There are 10 hidden switches. A switch that is on adds its own fixed numbers to the row, and there is some noise. The rows also spread widely along 16 directions, which tell nothing about the answers.
Some rows, each with its switches (1 for on, 0 for off) after it:
[ 31  -7 -10  22   0   4  -7 -29   3  22   0   3 -15   4   8 -26   6  20
 -40 -48 -14 -14  -8   2   9  13  11  -5   5  36  -3 -38  24  10  -5  18
  -2 -15  11]
1 0 1 0 1 1 1 0 0 1
[ -2 -16 -11 -15  14 -18  43  -4  16  18  -2 -22  -3 -15  -3  18  20  22
   7  -1 -13   4 -15 -20 -15   9  26  -6  -2  18   2   3  -2  -1 -39   3
 -44  -8 -13]
0 1 1 1 0 0 1 0 1 1
[ 17  -9   4  15 -23  27  -6 -11 -18 -26   1 -29  11 -25  39   9   7  -8
  -6  -8  -5   2   4  31 -22   8 -49 -17 -12 -11  -4  -4  10 -17 -18  32
  15  -1   5]
1 1 1 1 1 0 1 0 0 1
[ -3 -11 -10 -24  26 -21  18   4   2  14 -11 -20  -9  24  -7 -13  15  -6
  19   5   7  -1 -27 -15 -11   8  10  15   8  24  12   1  13   7 -23   8
 -27  -8  -9]
1 0 0 0 0 0 1 1 1 1
[ 11 -17 -23   4  11 -16  -1 -40  10 -14  -3 -32 -19  -5  17  11  10  19
 -42  -7   0 -14 -27  -4  -4  -3  15  -1  -4 -12  24 -16  29  -8 -19  17
   3  15  18]
0 1 0 0 0 0 1 1 1 1
[ 34  -4 -12  30 -17  26  -1  -3   8  -6  17 -10   9 -11  25  -7  -6  36
 -21  -6 -23  18 -31   2 -15  17  14  -9 -10  30   9 -34   3  21 -17  22
 -10  -5  13]
0 1 1 0 1 0 1 1 0 1
[ 51  -8   7  31  -9  23 -17 -11 -16 -10   1  12  -4  -6  14  -4 -19  19
  -6  25  -5  11 -10   4 -19 -11 -23   8  -4  -8  -2   3 -14  -3 -12  27
  -5 -24 -25]
0 0 1 1 1 0 0 1 0 1
[ 23  -3   3   7  -8  -4 -43 -21   2  -1 -21  11   7  26 -14  -9   4   7
   5  -2  29  -9 -27 -14  22  -7  -9  30  -4  23   2  16   0  12  -4  21
  -5   2   9]
1 0 1 0 0 0 1 1 0 0
[ 12 -21  -6   2   7  18   0   9   8  -9   3 -10   8  33   8  10  -6   9
  -6  18 -18  21 -16  10 -10   8  23  24   7 -12  21  -6  15  15  -5  17
  16  14  -2]
0 0 0 1 1 1 1 0 0 0
[ 31 -16   8  31 -22  31 -22   2  -7  21 -19  11  -5  25  19 -30  -8   9
 -19   5  -9   7   0  22  15 -24 -21   8  25   4 -12   5   0 -22  -7  36
  34  11  14]
1 0 1 0 0 0 1 1 0 1
[ 15 -15   0 -22  -8 -12  17 -12 -16  -4  20 -11  12 -21  -6  13  -1   6
  12   8  10  -1  -1 -13   9 -11 -13 -12 -23  23  -1  17  12  -3 -17   8
 -15 -28  10]
0 0 1 1 0 1 1 0 1 0
[-24 -32  -7 -20  13  -3  26   6  19  21 -29 -19  24  -2  10  -4  16   4
   6 -10  13  17 -19  17   1  -3  20  10 -10  21   5  15  11 -20 -46  16
  10   9  28]
0 0 1 0 1 1 1 0 1 1
[ 22 -22   7  19 -35  10   9  -3  27  42 -12  11  18  17 -27 -20  -7  36
   8  -2 -11  10 -13 -10  29  -5  26   2   7  35 -18  11   0  -2 -22  19
  -8   9  22]
1 0 1 0 0 0 1 0 0 0
[ 16  -3 -11   7   6 -14 -27 -34  -5 -14  15  14   0  23 -11 -18   9  12
 -17   8  13 -24 -25 -35  13 -13  -9  21  -3  15  20  11   9  29  -7  10
 -21  -9   8]
0 0 0 1 1 0 0 1 0 0
[ 24   2  10 -13  26  12  -2 -12  22  16  22   9   1   5 -16 -20  28  26
  -8 -25   1 -21  -5 -16 -17  35   1   3   3  27  -1   5   7  32 -34  12
 -55 -28 -14]
0 1 0 1 1 1 1 1 0 1
[ -1 -11  20 -13  -9  51  30  37   9  24  22   7  25  -4   3   4  11  14
   1 -12 -42  24  35  22   1  17   8 -13  21  11 -16   4  -1   3 -13   7
  -1   5   2]
0 1 1 1 0 0 0 0 0 0
[  5  -4  18   1  12  21 -12  -1  -5 -16 -18 -13 -10  34   2 -15  -5 -10
   2 -13 -17   6  -6   2 -14  37  -7  32  23  -8  14 -27  14   0   0  26
  -2   8 -26]
0 0 0 1 0 0 0 1 1 1
[ 42  -7  -1  10 -15  -1   5 -12  11   3   7 -25  -8 -10  -2   2 -13  25
   8  10  12  -6 -19   4 -10  -7  -2 -16 -16  -2 -17  21   6  -9 -21  21
 -10 -18  10]
0 0 1 1 0 1 0 0 0 0
[  6 -14  -7  12 -26  17  13   9  28  16 -17 -15  28   9 -12  13  17   9
  29  -4  16   2 -14  28   0   9   2 -10   2  12 -24  39  -3   0 -17  18
   8  12   6]
0 1 1 0 1 0 0 0 0 1
[ 21  -6   7  19   1  35 -23  -5  -4  -7 -15  18  -2  -4  16  30   5   0
 -28 -18  -5   6  20  32   1   0 -11  16  18 -27  -7  -5  -5 -11  15  13
  25   4 -27]
0 1 0 0 1 0 1 0 0 0
[ 13 -18 -12  21   8  10   9   7   4  32  -8  -2  -3 -15  27 -32  18   9
 -15  -1  -5  -2  -4  26 -31 -11  -4 -24  -8  11 -12   0   6 -15 -46  16
  12   4  18]
1 0 1 0 0 0 1 0 0 1
[ 13  -7 -11 -14  34  -1  14  -2   6  27  12  16   0 -21 -10   5  36  11
  -7 -13   8 -10  11  10 -22  10  17 -17  -5  17  -8   8   7  20 -23  -9
 -16 -21 -13]
0 0 1 0 0 0 1 1 0 1
[-12 -12 -10  26 -14   0  21 -12   4 -21 -11 -20 -12  16  28 -25   0 -11
 -15   7   3 -25 -23  -4  -1 -18 -20   6  17 -12  10   9   5 -31  -5  21
   8  14   9]
0 1 0 1 0 0 0 0 0 1
[  5   0 -12 -10  18   7 -15  -8 -19  -5  30   0  -2  -5  26  24  28   8
 -31 -15 -34   1   9  -8  -1   2  -6   2   7  16  15 -24   8  35  -6  -1
 -15  -5  -3]
0 1 1 1 1 0 1 0 0 1
[ 29 -31  11   4  18  13   4 -20 -17   5   5  28   1  27 -15 -28  -3  -2
 -20  19  -6 -14  23   7 -12   5  -6  15   3 -22  14   0  33 -12 -20  19
  16  -5 -23]
0 0 1 1 0 1 1 0 1 1
[ 11 -11 -26  18  18  -6  -5 -20   2 -12  15 -12 -19  -7  25  -7  20  14
 -33  21  -8 -21 -14  -3 -27 -19  -4 -13  -3 -17  13   2  10   2 -23  10
   2   8   8]
0 0 0 0 0 0 1 1 0 1
[-11 -25  13  -3  -8   0  -5  -5 -13  -6 -11 -12  20  14   3 -10  12   2
  17  50  -3   2  -8 -15   3 -25 -40  17   1   1  12  40  -2 -23 -56  35
  -8  16   7]
0 1 0 0 0 1 1 1 1 1
[ -1  -9  14  13   4   4 -14  -5 -15  40 -21  22   5  19 -16 -22  22  -4
   1 -16 -12  -5  14   6   5  10 -11   4  18  32 -14 -11  11  11 -31  11
  -1  12  -9]
0 1 0 0 0 0 1 0 0 1
[ 24 -10  -3 -13   7  25   6   4   0  21  18  11  14 -46  11  29  16  24
 -19 -26  -2  19  20  30  -5   2   4 -24 -12  16 -14  -2   0   7 -21  -1
   2 -24   2]
0 1 0 1 1 0 0 0 1 1
[  4 -15  -4 -19  18   0   0 -20  -1 -31  20   8   9  30  -2   0  -3  -2
 -18   7   5  -7 -15 -23   6   7  10  39   3  -9  42  -7  21  19   9   4
 -11  -6  -5]
0 1 0 1 1 0 1 0 0 1
[  9 -30 -21  10   0 -12  16 -28 -21 -22  -4  -3  10 -20   6  44   1   8
 -14  24 -18  21  -6   2  -9  -6  20   2 -25 -18  30 -24  12   5 -14   9
  19  13 -15]
1 1 1 1 0 0 0 0 0 1
[-22 -27  14   8  -4  -7  12 -27  31   5 -39 -17  16  17 -28  -7  14  14
  20   3  -9  -3 -14 -15  -8  29  16  21  -2 -11   5   9  12 -11 -49  26
 -17  40  -4]
0 0 1 0 0 0 1 0 0 1

New rows, each followed by its switches (1 for on, 0 for off):
[ -8 -12  27  10  -3  12 -11  -8  -9  20 -21  14  19  -6  -8 -31  16   1
  11  -8  -5  -4  15   6  -2   7 -30   2  -8  21 -14   7   3 -12 -52  26
  -4   6   7]
0 0 1 0 0 1 0 0 0 1
[ 22 -18  -2  45 -11   9 -32 -30 -24  -6 -25  26   3  -7  28 -19   3   0
 -30  -2   8  -7  -5  10  -2 -24 -33  13 -12   3   2  -8  -1 -15 -20  26
  23   3   3]
1 0 1 1 1 0 1 0 0 0
[ 27  -8  -2  -5  -3   4  28   1  22   7 -24 -16   2   1   1 -17   0   1
  26 -24  48  -8 -38   8  -9  16  -5   7  -5  35 -13  22  -4 -14  -8  25
 -25 -44 -12]
1 0 1 1 1 1 1 1 1 1
[-24 -36  -2   7   8   2  -3 -24  -6  12 -37  11  16  -9   3  15  30   2
 -22 -12 -24  13  16   9  10  -2   2  19   1   0  12 -16  10 -13 -38  22
  21  30  -6]
1 0 0 0 1 1 1 0 1 1
[ 30   5   8  14  -4 -10 -23 -19   0  17 -38 -17 -24  21  -7   0  -7   9
   5 -28   5   1 -33 -11  10  15   3  21  17  27  -9 -25   2   3 -10  26
 -25  -6 -16]
1 1 0 0 0 0 1 1 0 0
[ 32  -1  -2  -9  -9   2   6   2  20  -4   8 -26  -6  26  -8  -4  -7   5
  24  19  25 -13 -31  -8  -4  -7 -13   8  13   2 -10  45   1  -6   2  17
 -29 -25  -6]
0 0 0 0 1 0 1 1 1 0
[ -2  -2  14 -22  -1  11  16  10  -1  -4  17 -24   6 -12   8  13   7   8
  20  -1 -31  17   5 -12 -13  17  -8  -4   3   8  -2  -4  -2   9 -22  10
 -31  -7  -4]
0 0 1 1 0 0 1 0 0 1
[  2 -25  -5 -13  -2 -21  21 -13  -9  37  -6 -11   1  -1 -13  12  25   4
  11  16  -1 -10  11   0   9 -27 -15 -18   8   8 -19  40  12 -22 -41  10
  -9   1   5]
0 1 1 0 0 0 1 0 1 1
[-10  -7 -19   0  13 -17  18 -14  11  10 -15  -4 -19 -16  18   2  17  -4
 -26 -34  26 -22 -13   4  13 -21   8  -4   5  13  -6   5   3 -16   6  -6
   4  -9  14]
0 0 0 1 0 0 1 0 0 0
[ 25  -8  16  18 -10  56 -24  -3  25 -11 -17  -3   2 -22  25  20  16  25
 -22 -21 -13  13  15  36 -17  20 -13   3   9 -34 -11   2 -12 -17  -8  34
  21  19  -9]
1 0 1 1 0 0 1 1 0 1
[-16  -1  12   4 -14  15  17  22  10   9 -19 -42  -7  -7  39  -6  -4   2
   6 -15 -21  16 -17   5  -2  -4 -14  -2  20  13 -14  -4 -11 -31 -25  24
 -14  12  21]
0 1 0 0 0 0 1 0 0 0
[  6 -25   7  -3  17  -8 -35  -4 -31  10 -17   5  10  27  11 -21  -2  -3
  -9  28   3  14 -16   0  -2 -22 -16  29  -7   8  22   0  19  -2 -50  19
  12  18  22]
0 1 0 1 0 0 1 0 1 0
[ 28   2 -17 -17  27   4  13  -2  17 -22   4 -51 -34   5  24  25  -4   6
 -13 -23  -3   1 -25  15 -25  27  26   0   8 -15  13 -23  18  -2  14  12
  -5 -18 -14]
0 0 1 0 0 1 0 1 1 1
[ 12 -23  14   3 -20  24   0 -20   8  15   0   2  21 -13   1 -11   1  31
 -22 -34 -22  15   5   0  21  15   7   3  -6  31  -1 -20  18  -1 -26  27
   0  -1  28]
0 0 1 1 1 1 1 0 1 1
[ -1 -20  -3  -3   6  17   2  -5  13  31 -22  -7  -5  -4  16  -2  38   3
 -26 -36   3 -13  16  32  10 -10 -21  -9  23   5 -23  25  10 -27 -23  25
  18   3  12]
1 0 0 1 1 1 1 1 1 0
[ 10 -10 -13 -11  20 -21 -21 -23 -12 -16  -5 -22  -6 -16   9  31   0  10
  -6  14   1  15 -17  -4 -12  -6   8  10 -23 -10  20 -14  11   8 -25   6
  -3   4   3]
0 0 0 0 0 0 0 0 1 1
[-11  -3   1 -24  21 -25  12 -24   4  13  -8 -15 -11 -19  -8   5   9   4
  -8 -42  14  -9  -8 -11  13   7  15   0  -8  20  -2 -12  18   1 -14  -5
 -21 -12  14]
0 0 0 1 0 0 0 0 0 0
[  3 -15   5 -39  13 -30  12 -24   8  26 -18 -14   2  -7 -15  -8   6  -1
  13 -35  42 -11 -17  -8  23  -2   4   4 -15  37  -9  15  17  -6 -25   9
 -20 -29  24]
1 0 1 1 0 1 1 0 0 1
[ 20   0  -4  10  -3   5 -33 -14  -5   3 -27   2  -3 -18   3  39  20   8
  -8 -26  15   2   2  17  10  -1  -9   3   2  13 -18   3  -4   1   3  10
  10  -1 -11]
0 0 1 0 0 0 1 1 1 0
[  5  -8  -6  13 -26  21  46  13  -1   8  21   8  18 -32  24 -25   0  10
  -8 -17  -5   2  -4   2   8  -6  -4 -26  -8  48  -8  -8  -9  -8  -6   6
  -6 -25  18]
1 1 1 1 0 0 0 0 0 1
[ 11 -11  -9 -11  12 -14  19  -9   5   8  -4   3  -2  32 -14 -19  -8  -3
  -4 -17  16 -11 -28 -15  17   8  29  19   3  34  17 -17  23  11   5   5
 -13 -17   4]
1 1 0 0 0 1 1 0 0 0
[ -9 -15  14  11  -6  53  20  29  -6 -20  -4  -1  23  10  43 -17  -8 -15
  -9 -19 -21  28   1  32 -16  28  -5  19  11   7  16 -33   6 -10   5  18
  25   6  -4]
0 1 1 1 1 0 1 0 0 1
[ 28 -11  16  11 -21  16 -14   2  -7  45 -10  -5  -1   8 -10  -4   5  28
   5 -12 -44  22   8  -3   9   9  -1  -5  17  33 -24 -15   4   8 -31  25
 -13   8   3]
1 0 1 1 0 0 1 0 1 0
[  7  17   2 -16 -16   1 -13 -23   5 -23   3 -59 -16 -18  20  41  23   1
   2 -50 -11 -13 -11 -13   5  26 -33  -6   9  10 -11  -9   5   5   6  20
 -41 -11  -1]
1 1 0 1 1 0 1 0 1 0
[ 18 -25  -9  23   5  24  39  -2   9  -4  -6 -20 -11 -27  39   6 -13  12
 -37  -1 -12  15  -7  39 -29  -6  11 -15   2 -34   4 -11   7 -37 -18  21
  22  -2  -6]
0 1 0 1 1 0 0 1 0 0
[-11   3 -16  -7  18  11   9  -4  18 -41   2 -32 -14   2  28  29  27  -7
  -7 -14   3 -15 -15   5 -15  15  -7  13  15 -21  15   6  -4   6  16  12
  -7  -3 -21]
0 0 0 1 1 1 0 1 0 1
[-12 -10  27 -14   6  22  17  24  -2  10  -1   7   7   9  22 -33 -12  -1
  -2  -2 -18  14   5  -8   5 -10  -7  22  18  14   4   0  -7 -26 -18  12
 -15  -6  14]
0 0 1 0 0 0 1 0 0 0
[ 16   1  14   1   2  44  -7  25  14  -5  17   2  13   2  17 -27  -1   9
 -10 -11  -1   8  -4  19 -15  17  -2   1   0  13   0  -3   3   6  -6  12
   5  -4  17]
0 0 0 0 0 0 1 1 0 0
[ 32   0   0   2   9  24  22  10  -4  -3  22 -25 -18   8  13  12   2   0
  -4  -1 -34   2   8  18 -32  28   1 -17  22 -14  -2 -21  18   6   2  11
  -5 -10 -31]
0 1 1 0 0 0 1 1 0 1
[ 17   4  22   0  -1  13 -15 -11 -29 -13   9  -3 -10   0  13   2  -2   3
  -5   4 -24   1  10 -16   1   2 -37  10  14   2   3 -10  -4   1 -12  21
 -25 -14 -20]
0 1 1 1 0 0 0 1 0 1
[-16  -7  -4 -41  39   3 -10  14 -14   5 -13  21  10  21   3  16  27 -15
  -3 -24  18  10   2   3  17   7   9  37  17  30  20  -3   1  21   6  -7
  -2  -8 -14]
0 1 1 1 0 0 0 1 1 1
[  4 -15 -12  28 -13  20   7 -22 -21 -35  16   0   9 -40  41  -5   4   4
 -47 -17 -22   4   0   9  -6  -1 -16 -12 -19   8  22 -41  14  -2  -2  16
  21   0  15]
1 0 0 1 1 0 1 1 0 0
[ 23 -24  19 -15   0  24  20   5 -25  30  14  29  12  -9  16 -42 -12   1
 -33 -28  -3  10  24  16  17  -9  -5  -5  -1  36   2 -21  25 -22 -15   8
  11 -27  25]
1 1 1 1 0 0 1 0 1 0
[ 13  -4   0  26 -25  19 -35 -16   4 -24 -16 -28   8 -30  46   6   3  18
 -21 -13  17   5 -29  16   0 -14 -32  -3 -19   7  -2   5  -5 -17 -27  31
  16  16  42]
0 1 1 1 0 0 1 1 0 0
[  3  -8  26   2 -13  32   0  13   2 -34  -3  -6  27   4   2  -7 -10   1
  26  17  -5  19  -8  -3 -21  29 -14  24  -9  -4  12   1  -3  -2 -16  23
 -12   9 -11]
0 0 0 1 0 0 1 0 1 0
[ -9 -20  10  -1  17 -12  -6 -30 -17   0 -17   9   2  21  -2 -35   1  -7
 -18  -6   1  -9 -11 -21   8  -2 -10  32   3  14  25 -14  24 -12 -28  19
 -12   0   4]
0 0 0 0 1 0 1 1 1 0
[  8  -4  11  19  -7  24   9  -8  19  -2  -1  16   8  -7  -2   6   0  28
 -14 -16 -26   6  -1 -17   8  16  15  17   8  13   3 -14 -18   3  -8  16
 -32  -7 -21]
0 1 0 0 1 1 0 0 0 0
[ -3   6   8  -5   3  14  13  20  -2 -21 -13  -8   0   7   8   8 -13 -10
  20 -16  -2  20 -16  -4  -4  28  12  27  11  21   8 -30 -10   2  20   5
 -14 -14 -27]
0 0 0 0 0 0 0 0 1 1
[  9 -30 -10   8  -5  17  35   8   9   2  11 -26  12  -2  27 -22  -5  10
  -4  27 -24  17 -14  18 -33  -5   6 -12 -10 -12  10   0  17 -18 -37  22
   9   6  19]
1 0 1 0 1 0 1 0 0 1
[ -7 -18  -8  -7 -10   0 -13 -17 -11 -38  -2 -27  29  -6   0  42   9  -3
   4  16   2  11  -7  12   1   8  -6   6 -29 -10  21   2  24   7 -20  18
  24  27  13]
0 1 0 0 0 1 0 0 1 0
[ 20  -8 -20  -8  18  -6  -9  -4  -1  37  12  11  -1  -8   7   7  30  14
 -23 -10  13 -11   0  12  10 -33  -3 -18   2  24 -13  31   3  10 -25  -2
  -5 -20  20]
0 1 1 0 1 0 0 1 0 0
[ 28  -4  -1   4   3   3  21 -10   8  34  18  -5 -13   8  -7 -31  12  10
 -17 -30  -6 -30   5   3  -2  14   2 -28  12  29 -18  -7  28   1 -17  11
 -17 -24   7]
0 1 1 0 0 1 1 0 0 1
[ 11   7  -9   6 -14   1 -15  -3  14   6 -18 -16  -5  29 -15   2  30 -11
  20 -27  29 -33 -10  12   8  14 -19  -1  22  21 -26  31   8   6  17   9
   3   0  -7]
0 0 1 0 0 0 1 0 1 1
[ 14 -14  -1   4   3 -23 -11 -36 -16  13  -9  17   5 -38 -14  11   3  18
  -2   2  15   1  -2 -11   9 -18  -5  -3 -27  15  -6   2  -1   4 -35   4
 -11 -15   3]
0 0 0 1 0 0 0 0 0 1
[ 14   5   1   4 -14   2 -25 -18   1  11  -8 -40 -20   6  25 -11   8  15
 -27 -39  -8 -14 -20  -6  23  -6 -23  -7  19  30 -12  -8  17 -13 -14  26
 -13   4  41]
0 1 1 0 0 0 1 1 1 0
[  9  10 -12 -17  28 -12 -20  -8 -20  -9  26  -1 -21   5  17   6  17  -1
 -18  -9  -8 -13  -5 -21  -2  -8  -9   8   6  18  14 -16   6  31   5  -8
 -19 -18  -2]
0 0 0 1 0 0 1 0 0 1
[ 17 -27  -7  -3   2   9  14  -3 -13  -1  22  27  26  -9 -20   4  13   9
  -2  36  -3   3  18   5  -6 -14   0  -9 -18  -4   8  22  12   7 -19   4
  11  -4  -6]
1 0 0 0 0 0 0 1 1 0
[ 37   5   5   7  -9  37 -12  23   2   9  13 -18  -3   2  41 -27  -3  10
 -11 -26  -2   6 -19  23 -21  10 -20  -7   3  29 -12 -11  -1   5 -11  23
 -10 -20  21]
1 1 1 1 1 0 1 0 0 0
[-28  -6   8 -39  18 -13 -17 -14   0 -29  -5  -5  17  18  -7  27  19  -5
   7  -1  11  -4 -14 -33  24   2  -4  45  -1   8  31  12   3  19 -11   8
 -24  12   7]
0 1 0 1 0 1 1 0 0 0
[ 13  -9 -11   8   4  28  26  11  14   0  27   3  -1 -19  30 -18  14  22
 -32 -12 -14  -6   0   5 -22   5   5 -18  -2  14   4  -6  -1  -3 -15   5
 -11 -10  10]
0 1 1 1 0 0 0 0 1 1
[ -6  -2  25 -32  10 -13  -7  -8 -13   9  -7 -32   6  14   0 -28  -7  -7
  23 -19   5   4 -24 -16   3  17 -24  17  -4  37   6  -9  19   5 -47  24
 -39 -19  18]
0 1 0 1 1 1 0 0 0 1
[ 17   8  11  -8  18   7 -10 -20   2 -33   8 -14 -18   5   7   8  -7   3
 -10 -20  -7 -11  -7 -14 -10  29   0  22   3 -11  17 -27   8   6  12  13
 -23 -18 -21]
0 0 1 0 0 1 0 0 0 1
[  6   4   6  -2   8   7  14  10 -32  -7  12  -2   9 -16   7   8   6 -12
  13 -12 -14  10   9   6 -23  27 -11 -11 -13  26  -1 -29  10  21 -11  -1
 -14 -21 -23]
0 1 1 1 0 0 0 0 0 0
[-14 -14  17 -34   7 -20 -13 -14 -26  11 -14 -21   9   5  -1  -3   6  -8
  13  -9   1  10  -5 -14  16  -2 -24  17  -4  24   9  -4  22  -3 -43  18
 -17   3  21]
0 1 0 1 0 0 1 0 1 1
[ 34 -12 -23   9  -8 -19   5 -13  -5  28  -9 -27  -7  16  -5  -2 -10   0
   8 -13  16   4 -33  25   0   2  16 -16  -6  28 -14 -10  34  11  -5   9
  20 -13  16]
0 0 1 0 1 0 1 0 0 1
[-33 -16   4 -33  28  17  -8   8   0 -25  -5   2  24 -20  29  21  28 -11
 -10  -2  17  14   8  15  -3  -9 -13  22  -7 -12  21  17  -3  -4 -16   3
  19  12  14]
0 0 0 1 0 0 1 1 0 1
[ 29 -11   5  15 -10   1 -37 -28   1  21 -22   9  -3  13 -12  13  -1  28
 -16 -14  -3   6  -8  -2  27  -7   9  17   9   9  -7  -2   3   8 -16  21
   4  13   7]
0 1 1 1 0 0 0 0 0 1
[ 13  -6   4  -4  18  18  17   1  -5  -7  24   8 -14  37   8 -23   2  -7
 -19   4 -23 -19  10 -11  -7   2  -8  16  34 -10  14   2  13  -1  16   8
 -18 -17 -23]
0 0 1 0 1 0 1 1 0 0
[  2 -37   9   6   2   6  -4 -31  11  -9 -11   2  21   9 -18   9   3  23
 -15  24 -25   9   2  -9  -3   7  14  26 -11 -27  25   0  20  -7 -43  29
   0  30  -1]
0 0 0 0 1 1 1 0 1 0
[ -7  -7  -2   9 -18  16  19   5   3 -28   8 -15  14  10  16   1  10   1
  10  17 -10  -3 -17 -17  -3   4 -15   9  11   8  13  15  -9   1  -5  19
 -14   7  -7]
0 1 1 1 0 0 1 1 0 1
[ -6   8   5 -16  23  27 -22  19   3  -4  15   7   5  -1  29   5  28  11
 -17 -23 -30   9   7 -13  -9  13  -2  23  14  22  11 -13 -15  21  -6   1
 -32  -5  -6]
0 0 1 0 1 0 1 0 1 0
[ 14  -8   0 -21  20   8 -32   0   1 -16  -1 -10  -2  22  14   4  11   0
  -3  17  15  -1 -15   4  -5 -11 -16  27   1 -12  17  22   5  10 -14  21
   3   1   6]
1 0 0 1 0 1 1 1 0 0
